There are 4 ways to turn a row about zero (a turn may also mirror it). The second row of each pair is the first, turned, with some noise.
Known pairs, each followed by its turn:
[ 2.8 24.9 -7.0 -5.2]
[ -5.9  11.6   7.4 -21.5] => Z_998

[10.6 -2.8 -4.2  0.0]
[-10.2   5.9   1.9   2.3] => Z_259

[ 35.6  -9.4  -6.8 -38.1]
[  7.9 -36.4  38.0  15.5] => Z_730

[ -1.5  41.9   7.8 -17.3]
[-31.3 -14.9 -29.4  -0.8] => Z_697

[ 12.6   4.7   9.8 -28.5]
[11.7 28.3 10.9 -0.7] => Z_259

[28.7 -8.2 -9.3 -5.1]
[ 7.8 -9.1 28.5 -4.8] => Z_730

[-16.6  53.9  -2.4   3.5]
[  9.2  -9.1   3.9 -55.7] => Z_259

[53.9 -0.2 29.6 -1.6]
[-23.3  48.2 -12.0  30.1] => Z_998

[ -0.8 -21.6  -2.4 -10.1]
[  1.5   8.8 -11.5  17.6] => Z_259

[15.1 -3.6 -5.1 12.9]
[-19.8  -3.7   9.4   6.7] => Z_259

[ -0.9  -4.6 -11.3   6.3]
[  7.5  -0.4  -2.8 -10.5] => Z_730

[ 9.4 33.7 -1.4 33.2]
[ 18.7 -36.2 -24.6  -2.4] => Z_697

[ -4.3  40.6 -18.3   3.3]
[ -5.8 -18.8 -37.6 -21.4] => Z_697

[-10.2  37.7 -11.9   2.5]
[ -6.9   5.7  25.1 -33.5] => Z_998

[-33.2   7.2  28.3 -38.6]
[-42.7 -37.5 -11.0 -12.2] => Z_998

[-6.7 10.9 12.8  3.7]
[-11.0  -3.4  12.9   0.7] => Z_998

[15.0  2.1 11.7  3.5]
[-3.9 11.0 13.4  8.0] => Z_730

[-12.6  47.3  29.3  -9.6]
[-52.2   3.2 -14.7  19.4] => Z_730

[-0.7  5.9 23.1 29.3]
[  9.0 -30.2   9.5  10.4] => Z_697

[-23.5  -4.7   5.8   8.7]
[ -3.0 -13.0  18.4 -14.1] => Z_697

New pairs. What belongs after each?
[ 41.4 -53.9 -10.7   1.9]
[49.4  0.1 43.9 -2.4] => Z_730

[ 22.0  -8.7   4.4 -21.3]
[ 5.4 -9.2 22.0 17.1] => Z_730

[ 28.8   1.1 -51.3  -5.7]
[ 34.9  32.4 -22.2 -25.2] => Z_998

[ 27.1 -23.1  22.3   4.5]
[11.1  5.6 13.0 36.1] => Z_697

[-14.6  15.7  -1.9  -2.8]
[-12.6  -9.7  -6.2 -13.9] => Z_697

[ 7.2 -6.4 24.5 -9.1]
[13.2  4.3 19.2 13.9] => Z_259

[-21.1  28.2   5.4  -4.2]
[-26.8  -2.0 -22.5   2.6] => Z_730

[-15.4  -7.6  31.5 -13.8]
[-26.3 -23.1  -3.6  16.2] => Z_998

[32.5 22.7  4.1 -0.1]
[-24.5   1.9  32.8  -5.0] => Z_730

[ -6.6  48.0 -25.4 -10.6]
[-40.7 -27.3 -12.3 -22.4] => Z_730

[ -3.0 -25.8 -13.8   1.1]
[ 21.7 -10.8 -15.5   9.1] => Z_998

[-15.6  10.7  -8.0  23.4]
[11.8 -6.2 25.2 -8.0] => Z_998

[11.7  4.9 -8.3  8.9]
[12.1 -2.8 -9.8  1.9] => Z_697

[11.0 -2.6  0.0 -6.2]
[-3.7 10.1  5.0  3.9] => Z_259

[10.9 -4.7 -5.6 34.2]
[-25.6 -24.3  10.8   5.9] => Z_259

[ 19.4  15.4  -7.4 -11.2]
[ -2.9   6.4 -26.9   9.3] => Z_697

[  3.0 -24.1   1.0  10.6]
[-9.0 -6.8 -3.9 22.6] => Z_259

[-3.4  3.2 29.8 53.9]
[ -3.9 -55.9  26.3   6.0] => Z_259

[-2.5 -2.0 32.1  5.0]
[ -7.6 -18.9  17.1  18.3] => Z_697

[ 6.3  1.9 -6.7 -8.8]
[ -0.5 -11.8   5.3   0.7] => Z_730

[-6.5 53.9 -1.5  1.7]
[  4.7  -2.3   9.0 -52.7] => Z_259

[ 12.6   1.9  28.8 -24.4]
[22.8 21.6 24.8  7.5] => Z_259

[  4.2  53.9 -14.8  -1.1]
[ -7.1   6.3   7.2 -55.8] => Z_259

[ -3.0  53.0 -11.8  -7.5]
[-19.3 -19.4 -46.1 -17.5] => Z_697

[ 32.3   0.3   5.8 -24.0]
[-5.3 33.3 20.3  6.1] => Z_259

[  0.4  18.0  20.9 -23.5]
[-22.8 -10.2   1.7  28.9] => Z_730

[-41.6 -16.1  17.3 -12.8]
[ 42.7 -14.9 -19.4  12.1] => Z_259

[ 29.7  -6.4 -11.8   6.9]
[-26.1  13.2   7.6   8.1] => Z_259

[  9.7  43.3   0.6 -32.8]
[-35.2  -2.4 -41.5   3.9] => Z_697

[-19.0  -0.2   5.5  -4.1]
[-14.2  -4.7  11.6  -9.0] => Z_697

[  7.6  -6.4   5.6 -41.6]
[  3.6 -29.7   9.7  30.1] => Z_730

[  4.0  -5.0 -29.0   6.3]
[ 11.9 -12.4   2.2 -26.1] => Z_730

[ 33.1 -32.1   7.0  12.2]
[26.0 16.7 32.3  4.4] => Z_730

[-20.6   2.0 -19.8  -1.7]
[  1.1  -4.6 -26.9 -12.4] => Z_259

[-13.6   2.8  43.6   4.3]
[ 33.3 -19.2  24.1   6.6] => Z_259

[ -2.0  -0.7  20.8 -14.6]
[-20.6  -1.1   5.8  10.4] => Z_697

[ -0.5  -0.8  17.8 -24.0]
[-4.2 -7.3  0.9 29.5] => Z_730

[ 11.3 -45.7  -0.6  18.9]
[45.4 19.4 13.3 -4.3] => Z_730

[  5.6 -13.6  21.8   3.8]
[ 8.0 -6.6 15.1 20.6] => Z_259

[ 15.3 -12.6  -5.6   0.9]
[11.4 14.2 -1.2 11.5] => Z_697

[ -2.3 -27.9  13.0  -0.3]
[  2.6 -10.5 -12.8  24.9] => Z_998

[-26.3   0.6  10.3 -20.7]
[ 31.8   5.3 -13.0  -2.8] => Z_259

[ 32.9   0.0 -11.1   8.9]
[  2.8   0.3  30.1 -18.4] => Z_730

[30.3 -8.0  7.8 -0.9]
[ 5.5  4.6 30.7  4.2] => Z_730

[ 23.4   1.5 -11.0 -38.4]
[-17.4  34.1 -22.6  14.9] => Z_697

[ -5.9 -20.6 -22.8  49.9]
[-36.4 -39.7 -18.9  12.9] => Z_259

[ 20.2 -10.3  -5.3  -7.7]
[  5.5  13.6 -18.4   6.0] => Z_998

[ 3.8 20.1  6.4  3.2]
[-21.5   2.8   2.1  -0.4] => Z_730

[ 25.1  -3.4 -14.5  26.6]
[  4.6  11.5  24.5 -27.4] => Z_730

[  0.7   0.6  -5.2 -16.8]
[ -3.9  -1.4 -14.4  -9.7] => Z_998

